The rows of a group lie close to one hidden flat surface of 10 dimensions, which passes through zero. Surfaces can cross.
In the rows, 128 means zero.
Some rows, each with its group after it:
[ 88 112 161 140 141 146 130 123 108  97 126 149 120 124] -> z_869
[132 107 116 164 176 195 203 152 137 114  76  79 118 185] -> z_321
[144 106 131 138 166  92 110 133 174  67 112 116 164 164] -> z_869
[114  71 143  72 166 117 118 153  93 161 105 137 110  98] -> z_515
[145 170 120 122 127 142 146 139 175 157 156 106 151 151] -> z_515
[ 66 116 113 128 123 143 121  77 116 178 109 114 135 162] -> z_441
[109 102 147 135 135 159 137 117 125 182 162 124 158 138] -> z_515
[113 157 113 118 127 153 165 142  92 114 115 110  88 132] -> z_298
[126 166 123 124 135 130 172 122 176 165 135 142 127 116] -> z_321
[112 124 188 114 145 104 125 135 114  83 105 175  94  94] -> z_441
[124 156 150  92 139 107 149 135 136 126 102 162  99 122] -> z_869
[126 115  89  93 147  99 115 114 110 153 146 119 168 148] -> z_321
[ 72 117  76 131 130 168 130 133 124 135 195  69 140 112] -> z_515
[140 139 138 100 168  99 114 154 133 130 141 134 144  98] -> z_869
[149 152 110 132  85 113 109  99 152 124 115 136 136 167] -> z_321
[140 140 155 191 131 137 123 140 183 112 163 119 145  86] -> z_869
[130  52 146 166 134 137 130 131  71 114 109 154 102  70] -> z_321
[146 110 126 161 153 138 122 145 133 141 145 127 150  73] -> z_869
[109 161 111 107 118 128 122 101 113 187 111 112 130 158] -> z_441
[171 132  89 146  96 100 141  99 114 139 117 156 128 112] -> z_869
[160 102 100 132 111 131  99 126  75 141 112 121 138 144] -> z_869
[142  93 111 153 100 159 133 134 131 143 119 136 103 101] -> z_298
[107 175  91 130 122 134 120 138 102 107 149 116 107  77] -> z_515
[145 132  98  98 150 158 111 195 144 119 131  95 113 105] -> z_441
[146 113 141 119 181  93 114 140 148  88  98 142 156 148] -> z_869
[114 157  99 118 130 130 161 138 170 121 128 123 104 113] -> z_321
[137 114 113 123 159 143 141 151 175 150 136 129 149 109] -> z_441
[231 143 143 126 119  98 107 168 119 140 129 137 133  99] -> z_515
[118 141 106 135 124 158 142 138 165 114 109  97 119 166] -> z_869
[171 111 152 156  81 148 143 127 110 103 120 129 110 163] -> z_298
[137 132  66 137 134 125 201 114 172 141 142 139 136 114] -> z_441
[ 91 118 156  80 168 122 116 141  92 112 115 129 126 153] -> z_321
[142 159  97 131 105 165 119 112  83 140  94 139 141 187] -> z_321
[ 84 167  77  85 164 124 144 148  84  72  67  98  75 138] -> z_298
[ 79 176 156 140 147 136 129 129 153 102  99 118  98 112] -> z_298
[156 125 144  95 118 130 115 168 127 119 141 140 111 110] -> z_298
[134 179 105 120 116 140 119 118 126 108  98 129 140 195] -> z_515
[116 139 169 123 104  91 119  96 161 123 123 170 123 130] -> z_321
[123 142 177 144 107 184 119 147 114 149 120 120  98 125] -> z_869
[118  91 141 105 169 115  98 133 110 133 133 150 165 121] -> z_441
[ 96  71 122 120 149  98 132  99 114 118 171 165 164 108] -> z_298
[119 105 132 142 126 120 129 121 155 121 128 122 124 120] -> z_298
[128 129  79 127 115 154 128 139 117 151 156  84 133 125] -> z_441
[118 182  92  93 137 178  41 190  90 114  82 135  97  81] -> z_298
[158 124 139 117 122  96 120 147 133  90 127 117 113 126] -> z_441
[157 107 163 143  90 152 101 142 125 124 171 144 138 125] -> z_298
[150 128 156 139 123 132  78  93  75 159  92 161 171 181] -> z_441
[118 172 162 129 127 152 153 143 164 166 131 139 104  95] -> z_515
[ 75 127 160  84 158 122 108 145 102 107 132 136 108 105] -> z_515
[149 152 134 133 115 133 137 137 148 119  87 136 101 138] -> z_298
[ 92 108 122 135 110 168 144 140 150 136 115  98  74 104] -> z_321
[144 109  94 125 146 104 177 103 136 133 134 164 159 137] -> z_515
[137 140 157 170  97 125 101 118 133 109 125 119 119 121] -> z_515
[153 127 166 111  83 145  68 153 123 162  85  99  89 149] -> z_321
[152 140 157 178  95 169 114 143 123 114 171 107 135 125] -> z_441

New rows. What belongs after each?
[138 171 119 109 106  92  97 144 148  76 147 144 108  88] -> z_321
[126 150  97 133 137 138 160  91 128 176 123 164 164 148] -> z_441
[ 87  99 105  99 166 150 148 126 133 142 116 106 138 167] -> z_869
[185 137  63 156 118 133 153 135 159  98  47 134 110 146] -> z_869
[170 126  84 165 159 139 140 139 119 131 108 164 149  68] -> z_869
[109 120 109 131 116 140 136 133 134 154 159 122 110  73] -> z_321
[170 149 103 176 100 194 172 149 147 129 201 116 157 133] -> z_515
[119 119 136 103 149 106 111 143 132 132 139 127 130 101] -> z_298
[162 136 122 130 116 158 150 143 143 168 104 131 116 129] -> z_515
[129 106 151 149 159  94 110 108 139 175  83 137 131  87] -> z_298
[113 168 132 117 150 112 146 119 104 119 123 100 133 170] -> z_298
[118 115 112 150 119 136 134 120 117 114 143 137 124  99] -> z_321
[ 98 164  86 104 182 155 133 173 133  92 140 115 132 100] -> z_869
[143  75 166 143 137 112 124 136 140  74  77 111 108 158] -> z_321
[ 92 100 102 136 128 152  92  95  89 157 135 105 169 169] -> z_441
[150  80 144 139 122 142 107 141  64  53 118 153 125 149] -> z_515
[144  98 188 122 115 121 162 150  96 114 172  87 101 147] -> z_298
[135 101 122 145 156 111 145 152 169 117 177  80 145  97] -> z_321
[ 86 100 151 116 153  89 122 105 104 105 174 154 151 101] -> z_869
[107 112 143 117 155  98 166  95  84 128 159 145 154 141] -> z_298
[133 187 116 155  89 187  82 130 166 120 151 141 163 153] -> z_298
[134 145 114 116 189 134 143 160  66  71 133 145 144 117] -> z_321
[100 199 125 113 142 151 131 155 167 151 158  63 126 135] -> z_298
[114 123 149 158 126 165 123 133 122 131 145 126 127 110] -> z_869
[106 149 141 101 132 117 118 116 129 125 128 139 137 159] -> z_321
[166 107 114 126 117 114 136 127 117 151 130  94 138 162] -> z_298
[135 156 102 105 150 110 124 120 121 140  91 157 140 132] -> z_298
[195 161 157 136 131 123 128 151 161 152 102 117 136 150] -> z_321
[162 117 144 121 121 157 129 149 123 128  90 139 114 162] -> z_515
[102  98 114 192 122 136 112  93 162 126  72 138 116 101] -> z_298
[142  84 129 131 111 109 175  97  93  92 141 166 136 164] -> z_298
[ 91 135  77  99 169 162 129 145 126 103 117 138 143 142] -> z_441
[191 146 153 109 129 126 107 157 112 176 112 141 131 115] -> z_515
[129 153  88 108 102 103 142 108 126  94 108 136 109 159] -> z_869
[121 147 125 112 116 164  98 139 109 159 135  93 133 162] -> z_321
[137 154 166 153 114 172 115 145 126 133 143 132 129 117] -> z_441
[115  95 126 109 101 155 154 146  77  66 180 140 104 135] -> z_298
[142 138 116 126 108 153  54 154 137 101 112 126 133 131] -> z_298
[157 118 129 158 100 127 121 135 131  92 156  99 127 133] -> z_441
[121  98 175 148 129 143 147 117 151 175 123 135 124 123] -> z_869
[130 136 122 149 139 134 122 145 144 144 178 113 143  71] -> z_869
[127 177 123 139 148 121 118 107 116 135  51 168 126 128] -> z_298
[155 104 172 170 105 144 108 125 129 142 118 114 131 142] -> z_321
[ 87 168 139 173 134 159 126 128 153 136  80  92  89 104] -> z_298
[106 182 138 110 151 126 124 146 152 140 152  70 135 145] -> z_298
[152  92 106  90 153  76 134 132  87 119  79 121 113 143] -> z_298
[ 98 155 106 122 129 153 162 125 159  99  69 152  87 143] -> z_441
[146 133 125 101 132 120 161 150  94 120  93 113  80 135] -> z_298
[139 148 141 122 157 107 121 120 110 182 116 113 146 122] -> z_298
[125 136 158 124 118  97 128  87 121 195 107 146 133 136] -> z_441
[115  89 122 158 116 151 160 106 163 123 114 122 126 165] -> z_515
[ 78 154  65  96 153 143 132 128 137 128 164 126 149 115] -> z_298
[162 146  83 143 104 116 106 132 170 123 153  60 153 167] -> z_515
[136 155 172 149 121 179 121 136 125 216 131 144 135  98] -> z_441
[165 165 112 123 121 130 123 138 170 170 110 118 139 138] -> z_298
[149 143 134 131 121 118 148 121 116 126 121  95 129 179] -> z_298
[112 123 171 124 174 100 152 127  90 167  71 150  84  61] -> z_298
[126 138 148 115 143 180  85 151 134 206  89 124 138 135] -> z_441
[174 173 122  73 119 118 143 164 127  93  92 160  96 151] -> z_298
[194  90  87 145  79 164  75 148 124 166 130 113 143 128] -> z_298
[145 100 124 156 108 106 117 127 151 133 161 121 126  76] -> z_321
[151 145 141 124 138 129 116 160 137 109 107 129 114 111] -> z_869
[137 181 167 166 142 123 166  92 186 142 138 176 176 150] -> z_869
[132 182 154 101 145  90 132 149 173 108 135 134 117 110] -> z_515
[ 90 148 117 157 134 155  79 124  84 100  96  93 128 140] -> z_298
[111 166  81 130 110 126 148 114 162 122 164 139 124  96] -> z_321
